All rows are made from the same 14 directions, up to rounding. Whole rows:
-.15	.09	-.17	-.11	-.07	.17	.05	-.03	.18	-.20	.14	.17	.22	-.34	.13	.13	-.40	.11	.14	-.06	-.38
-.07	.01	.06	-.20	-.16	.15	.42	-.03	.08	-.10	.16	-.02	-.08	.03	.13	-.05	.32	-.03	-.23	.04	.10
-.26	-.21	-.17	.02	.18	-.05	.27	-.22	.27	.13	.20	-.09	-.14	.23	.02	-.10	.27	-.21	.05	.25	.37
-.16	-.10	.08	-.15	-.22	.15	.09	-.12	-.21	-.09	-.18	.01	.25	.11	.21	.02	-.09	.10	.19	-.15	-.03
-.22	.00	.17	-.16	-.15	.31	-.07	.45	-.09	.15	-.18	.02	-.21	.20	-.03	.10	-.30	-.03	-.04	-.02	-.17
-.26	-.02	-.12	-.01	.10	.03	-.30	.18	.13	.32	-.08	.01	.16	.13	-.23	-.02	-.21	-.04	.15	.02	-.08
-.23	-.18	-.15	.26	.13	.07	.15	.08	-.08	.08	.15	.10	.08	-.29	-.09	-.02	.11	-.07	.21	.49	.00
.01	.17	-.21	-.17	-.22	.02	.11	-.11	.15	-.25	.05	.18	.12	-.31	.04	-.05	.07	.19	-.06	-.22	-.04
-.25	-.02	-.05	-.17	.04	.07	.29	-.08	.26	.05	-.05	-.17	-.02	.44	.01	.06	.06	.13	-.40	.30	-.18
-.08	-.05	-.25	-.07	.04	.20	-.02	-.12	-.04	-.01	.05	-.09	-.17	.17	-.09	-.04	.05	-.07	-.17	.17	.22
-.12	.06	.11	-.30	-.05	.15	-.01	.43	-.38	.14	.24	-.06	.20	.12	-.06	.30	-.05	.25	-.22	-.09	-.26
.06	-.20	-.32	.15	.21	.17	-.27	-.40	-.06	-.08	.09	.05	-.14	.09	-.29	-.11	-.13	-.05	.06	.09	.64
.17	-.07	.00	.20	.02	.16	-.01	-.36	-.24	-.01	-.21	.35	-.09	-.04	-.27	.05	-.10	.00	-.24	.41	-.22
.01	.02	-.11	-.02	.07	-.23	.14	.10	-.25	-.04	.10	-.05	-.26	.08	.12	.23	.15	.13	-.12	.09	-.05
.09	-.05	.08	.09	.00	-.07	-.04	-.03	.13	.02	-.08	.04	-.15	.02	-.11	-.03	.02	.04	-.10	.04	.09
.08	.13	.44	.00	.10	.06	.03	.34	-.31	.17	-.09	.07	.15	.18	-.01	-.09	-.02	-.22	.24	-.22	.03
.06	.03	.01	.06	-.04	-.10	.19	.13	-.42	-.07	-.14	.29	-.48	.01	.06	.15	.08	.01	.02	.06	.05
.01	.04	.15	.12	.13	-.08	.14	.45	.36	-.14	.09	-.13	-.53	-.03	.09	.00	-.13	-.01	.01	.02	.22

The start of a row, then its end:
.07	.12	-.22	.00	-.08	-.16	-.28	.05	.32	-.14	-.11	-.13	.03	-.14	-.08	-.17	.01	.21	.00 -> -.27	.22
-.11	.22	-.17	-.04	.05	-.24	.24	.12	-.09	-.20	-.09	.26	.00	-.07	.12	.15	-.09	.29	.13 -> -.08	-.20
.20	.07	.02	-.02	.00	-.14	-.04	.09	-.08	.09	.16	.14	-.28	-.10	-.15	.09	.18	-.02	-.19 -> -.08	.07
-.04	-.05	.00	-.06	-.06	.13	.20	-.18	.18	-.19	.01	-.18	-.01	.08	.20	-.01	-.03	.03	-.15 -> .13	-.07
.18	.10	.03	-.01	.06	-.05	.12	-.23	-.25	.01	-.01	-.09	.05	.11	.19	-.05	.23	-.28	-.04 -> .05	-.14
.06	-.01	.32	-.01	.19	-.29	.08	-.09	-.26	.21	-.36	-.02	.02	.75	-.08	.19	.02	.22	-.28 -> .08	-.20
-.27	-.12	-.12	.05	.07	.14	-.07	.14	.18	.10	.03	-.06	-.22	.03	.06	-.03	-.22	-.25	.26 -> .11	.10
.19	.08	.03	.16	.40	-.09	-.12	-.07	.22	.13	.12	.22	-.15	.10	-.39	.08	-.25	-.01	-.21 -> .16	-.06
-.14	.08	-.24	-.20	-.16	.04	.22	-.26	.26	-.22	.06	.28	-.03	-.16	.15	-.05	-.06	.01	.17 -> -.27	.13
-.01	-.17	.14	.11	-.17	.10	-.13	.18	.08	-.02	-.05	.04	-.09	-.21	-.12	-.01	-.09	.14	.04 -> .00	.15
.03	.15	-.09	-.03	.23	.04	.36	-.09	-.17	-.17	.22	-.10	.11	.08	.18	-.14	.26	-.20	.09 -> .06	.22
-.07	.15	-.05	-.01	.02	-.08	-.10	.22	.32	.20	-.10	.22	-.09	-.03	-.31	-.10	.00	-.01	-.07 -> -.05	-.03
-.16	-.05	.21	-.12	-.13	.15	.29	.22	.08	-.06	.18	.01	.10	-.13	.16	.06	-.01	.07	.05 -> -.04	-.07
-.10	.00	.07	-.03	.15	-.11	.09	.22	-.21	.18	.23	.04	.36	.01	-.17	.07	.22	.19	.02 -> .01	.04
.03	.15	-.11	-.05	.11	.09	-.24	.10	-.08	-.02	-.17	.07	-.04	.24	-.26	.03	-.29	.19	-.14 -> -.08	.04
-.28	-.07	.04	-.20	.00	-.01	.02	.43	-.08	.25	.15	-.08	-.18	.24	-.02	.18	.04	.04	-.01 -> -.07	.09
.20	.04	.22	.11	.03	.07	-.01	.11	-.12	.01	.01	-.06	-.22	-.07	.14	-.01	-.07	-.32	.05 -> .05	-.13
-.12	.27	-.42	.09	.08	.00	-.14	.38	-.07	-.12	-.18	.03	-.10	-.15	-.12	-.16	-.03	.06	.15 -> .06	.09
-.04	-.03	.13	.05	-.03	-.04	-.22	.32	.20	.27	.10	.04	.12	-.23	-.25	.14	-.11	.13	-.15 -> .11	-.40
-.16	-.25	.18	-.07	-.24	.31	.31	.24	-.16	.01	.16	.02	-.51	-.08	.19	.15	.07	-.18	-.08 -> .24	.04
-.09	.16	-.20	.04	-.07	-.07	-.22	.21	.23	.06	-.13	-.31	.09	-.19	.22	-.28	.06	-.34	.33 -> -.11	-.09
.15	.05	.04	.09	.13	.02	-.07	-.03	.05	-.07	.07	.13	-.25	-.09	.01	.14	-.36	-.11	.01 -> .03	-.17
-.05	.12	-.36	.03	-.03	-.04	.01	-.09	.13	-.15	-.20	-.09	-.16	.00	.05	-.17	.12	-.01	-.06 -> .13	.06
.08	-.01	.30	.12	.02	-.01	.04	.34	.14	.06	.19	-.10	.10	-.28	-.02	-.02	.07	-.01	.00 -> .06	-.10
.14	.00	.18	-.13	-.30	.34	.01	.09	.19	-.31	.16	-.37	.25	-.28	.15	-.25	.13	.08	-.12 -> -.24	.26
.02	.14	.04	.18	.23	-.10	.15	.17	-.28	.00	-.11	.11	-.02	.04	.03	.01	.00	-.08	.14 -> .20	-.16
-.04	-.24	.14	.06	.25	.07	-.26	-.05	-.26	.36	.26	.17	.20	.12	-.33	.23	-.24	-.02	.10 -> .07	.02
-.05	.02	.05	-.11	.17	.38	.02	-.08	.21	-.08	.22	-.03	.29	.10	-.14	-.07	-.30	-.01	-.05 -> -.02	.10
-.01	-.18	.47	.24	.06	-.08	.16	.03	-.02	-.06	-.24	-.05	.27	.13	.10	-.14	-.02	.10	.34 -> -.02	.22
.07	.10	-.02	.12	-.06	-.35	.03	.02	.24	-.11	-.15	.08	.02	-.21	.04	-.10	.13	.17	.13 -> -.17	.05
.00	-.06	.06	.04	-.09	-.06	-.17	-.10	-.32	-.09	-.40	-.08	.14	.20	.16	.08	-.22	.19	.17 -> -.09	-.13
.00	.18	-.33	-.06	.08	-.18	-.10	.06	-.07	.10	.16	-.02	-.06	-.12	.06	-.03	.18	-.23	.14 -> -.12	-.01
-.23	-.06	.04	.06	-.10	.37	.17	.32	.00	-.18	-.07	.11	-.12	-.18	.04	-.08	-.21	.00	.20 -> .15	.11
.02	.00	-.11	.03	.12	-.16	.17	.06	-.05	-.08	.21	-.05	.01	-.03	-.10	-.03	.36	.21	-.11 -> .06	.35
-.04	.19	-.09	-.08	.09	-.01	.06	-.27	.38	.04	-.21	.22	.10	.24	-.17	-.14	-.12	-.04	-.10 -> -.05	-.10
-.06	.10	.15	.06	.11	-.02	-.01	.36	-.09	.03	.05	.01	.37	-.14	-.04	-.01	-.09	.11	.23 -> -.08	-.11
-.02	.01	-.12	-.01	.11	.03	-.06	.01	.08	.02	.05	.22	-.11	.05	-.34	.13	-.15	.26	-.26 -> .11	.02
-.03	-.07	-.22	-.08	.06	.15	-.26	.11	-.13	-.02	.29	-.01	-.15	-.08	-.15	.25	-.27	.16	-.12 -> .01	.06
-.22	.06	-.11	.14	.07	.09	.11	.30	.06	-.10	-.14	.03	-.03	-.10	-.02	-.10	-.10	.06	.16 -> .23	.00
.09	-.06	-.02	.13	.00	-.12	.04	-.33	-.15	-.07	-.05	.17	.06	-.15	.16	-.10	.07	-.22	.40 -> -.12	.16
.00	-.24	.14	.14	-.08	-.04	-.06	-.16	.15	.14	-.13	.09	-.19	.01	-.06	.04	-.06	-.06	-.01 -> .14	-.02
-.19	-.05	.06	-.17	-.20	.02	.07	-.05	-.18	.20	-.09	.44	.02	.01	-.01	.18	-.11	-.03	.17 -> -.16	-.23
-.05	-.02	-.10	.05	-.14	-.07	-.06	-.17	-.29	-.06	-.29	.02	.16	-.03	.22	-.08	.03	-.07	.36 -> -.10	-.03
.23	.10	-.08	-.02	.06	.18	-.09	-.22	.01	-.20	.06	.04	-.16	-.03	-.01	.03	-.26	-.08	-.17 -> -.01	-.05
.11	.16	-.02	.03	.20	-.05	.05	.12	-.02	-.01	.26	.09	.02	-.17	-.04	.07	-.04	-.07	.00 -> .01	-.12
.20	.07	.33	-.13	-.02	-.05	.16	.03	.00	.05	.24	.06	-.09	-.01	.13	.05	.10	-.21	-.02 -> -.29	.02
.17	-.12	.22	-.05	.12	.28	-.06	-.21	-.28	-.04	.31	.01	.39	.02	-.12	.16	-.21	.11	-.13 -> .00	-.04
.12	-.01	.15	.19	-.21	-.17	-.27	.24	.01	.09	-.48	-.03	-.28	-.01	-.11	-.11	.08	.08	-.06 -> -.02	.00
-.12	.10	.22	-.13	.09	.03	.24	.13	-.19	.36	.03	.13	.21	.27	-.08	-.04	.26	-.26	-.02 -> .05	-.18
-.02	.01	.17	-.09	-.01	-.25	.14	-.10	.14	.20	.11	.22	-.01	.00	.16	.04	.07	-.25	.28 -> -.32	-.04
.01	-.05	.10	.07	-.07	-.11	-.07	.17	.06	.21	.06	-.10	.10	-.17	-.07	-.02	.25	-.03	-.08 -> .12	-.16
-.06	-.22	.03	.11	.15	-.20	-.08	-.27	-.03	.14	.08	-.05	.10	.09	.19	.13	-.15	-.16	.36 -> -.02	-.04
.19	.40	.23	-.21	.04	-.07	.00	.16	.05	.06	-.17	-.11	.18	.32	.01	-.15	.08	-.08	-.19 -> -.35	-.17
.10	-.01	-.08	.00	-.12	.15	.07	-.10	.18	-.18	-.01	-.15	-.20	-.05	-.01	-.19	.20	-.03	-.26 -> .10	.26
.14	.13	-.07	-.17	.07	-.27	.00	-.11	-.31	.14	.19	.15	.00	.09	.01	.24	.15	.00	-.09 -> -.20	-.17
-.42	.04	-.45	-.01	.08	.03	-.16	.42	.11	.11	-.04	-.19	-.12	.02	-.03	.01	-.12	.02	.11 -> .24	-.08
-.11	-.24	-.08	.02	-.09	.18	.13	-.52	-.16	.06	-.17	.12	.03	.19	.00	-.08	.13	-.18	.02 -> .25	.10
-.14	.00	-.25	-.20	-.26	.14	.01	.06	-.08	-.10	.06	-.21	-.02	-.11	.20	-.01	.16	.01	-.07 -> -.03	-.02
-.02	-.11	.03	.10	.09	-.21	-.15	.00	-.33	.32	.03	.28	.03	-.05	-.14	.27	-.06	-.01	.13 -> .09	-.29
.07	-.06	.16	-.14	-.03	-.06	-.30	.07	-.04	.32	.08	-.16	.05	.23	-.12	.08	.04	-.05	-.12 -> -.23	.02
-.09	.02	.11	-.05	.22	-.32	.34	-.10	.13	.19	.18	.20	-.05	.22	.07	.14	.11	-.10	.08 -> -.03	-.08
.20	.22	-.01	-.14	.16	.14	.00	-.02	-.14	-.17	.15	-.12	.16	.15	-.04	-.02	-.04	.06	-.21 -> -.14	.07
-.15	.02	-.11	-.30	-.08	-.14	-.18	-.19	-.10	.45	.03	.08	.30	.28	-.11	-.11	.34	-.26	.18 -> -.42	.19
-.33	-.04	-.05	-.33	.04	.14	.22	.02	-.11	.11	.10	-.03	.01	.47	.09	.27	-.14	.11	-.17 -> .06	-.20
-.15	.08	-.11	-.14	.01	-.07	-.05	-.16	.10	.24	-.11	.04	.35	.23	-.13	-.25	.24	-.15	.15 -> -.22	.19
.00	.00	-.07	.12	.39	-.32	.21	-.04	.06	.01	.42	-.08	-.06	-.07	.25	.28	-.07	-.10	.12 -> .22	-.28
-.04	.08	-.15	-.23	-.26	.06	-.05	-.02	.06	-.12	-.11	-.07	-.01	.03	.05	.08	-.03	.25	-.26 -> -.13	-.16
-.24	.00	.05	-.13	-.05	.17	.24	.17	.06	-.01	.23	.13	.32	-.18	.01	.00	.00	.08	.13 -> -.03	-.04
.06	-.20	.12	.08	.05	.11	-.12	-.07	-.02	.05	.22	-.12	-.09	-.10	.12	.04	-.13	-.25	.18 -> .01	.10
.10	.36	-.20	.02	.16	-.34	-.04	.13	.00	-.14	-.24	-.05	-.02	.13	.04	.05	-.06	.23	-.12 -> -.05	-.30
-.01	-.11	.11	.13	.03	-.26	.20	-.16	-.06	-.15	-.08	.02	.04	-.01	.25	.13	-.03	.17	.19 -> .04	-.08
.06	.07	.00	-.03	-.06	.35	-.20	.15	-.15	.09	.00	.19	-.06	-.13	-.25	-.01	-.19	-.13	-.12 -> .06	-.13
-.04	-.16	.19	.01	-.09	-.10	.02	.04	.48	.02	.15	.11	-.27	-.15	.04	.07	-.16	.00	.11 -> -.19	.16
-.09	.11	-.20	.03	.29	-.06	.00	.22	-.21	-.02	.04	-.02	.21	.18	-.30	-.01	.09	.35	-.10 -> .12	.23
-.14	-.08	.12	-.03	.02	.08	.04	.26	.11	.24	.32	.06	.16	-.18	-.16	-.06	.16	-.12	.12 -> -.03	.15
-.06	-.17	.26	.17	.05	.40	.13	.17	.00	-.03	.14	.10	.15	-.23	-.17	-.16	-.08	-.09	.15 -> .21	.24
.00	-.05	.03	-.12	.03	-.12	-.10	-.01	-.35	.00	.12	.09	.04	.08	.12	.28	-.20	.13	.22 -> -.31	.03
-.09	-.12	.06	.03	-.17	-.09	-.05	-.04	.28	.05	-.05	.17	-.06	-.24	.07	.17	-.25	.08	.09 -> -.01	-.35
-.04	.01	-.14	.05	.08	-.15	.02	-.08	.14	-.18	-.02	.07	.00	-.04	.00	-.02	-.08	.20	.15 -> -.12	.24
.14	.01	.04	.05	.37	.02	.23	-.32	-.25	-.11	.19	.05	.15	.26	-.03	.05	.00	-.01	-.05 -> .13	.16
-.19	.00	-.03	.03	-.10	.01	.08	.14	-.08	.23	-.23	.09	-.03	.06	-.08	-.10	.23	-.14	.01 -> .22	-.12
-.05	.16	-.03	.01	.04	.01	-.06	.18	-.24	.06	-.14	.18	.20	-.01	-.11	-.16	.04	-.07	.30 -> -.19	.15
.02	-.12	-.11	.10	-.08	-.04	-.27	-.15	.09	.02	-.09	-.13	.14	-.10	-.06	-.13	.05	.03	.10 -> -.05	.18
.03	.12	-.16	.16	.05	-.32	-.31	.03	.16	.02	-.39	-.25	.21	.10	-.05	-.29	.15	.09	.16 -> -.13	.16
-.28	.00	.00	-.10	.04	-.04	.45	-.05	.29	.04	.02	.36	-.25	.15	.04	.01	.00	-.09	.14 -> .00	.12
-.15	-.09	.23	-.13	-.26	.19	.20	.09	.03	.14	-.09	.08	.25	.05	-.16	-.17	.33	.09	-.14 -> .01	.12
-.30	-.18	-.06	-.03	-.14	.10	.27	-.03	-.22	-.01	-.11	-.16	.08	.13	.24	.00	.21	.00	.08 -> .27	-.04
-.42	-.01	-.32	-.05	-.04	.07	-.16	.49	.09	.04	-.01	-.13	-.09	-.07	.00	.00	-.14	.10	.25 -> .01	.12
.11	-.08	-.02	-.07	-.18	-.03	.06	-.31	.14	-.22	.01	-.11	.09	-.06	.07	-.04	.15	.23	-.18 -> -.10	.15
.00	.10	-.05	-.09	-.01	.16	.09	.02	-.13	-.03	.24	.17	.12	-.23	.02	-.06	.04	-.19	.17 -> -.14	.07
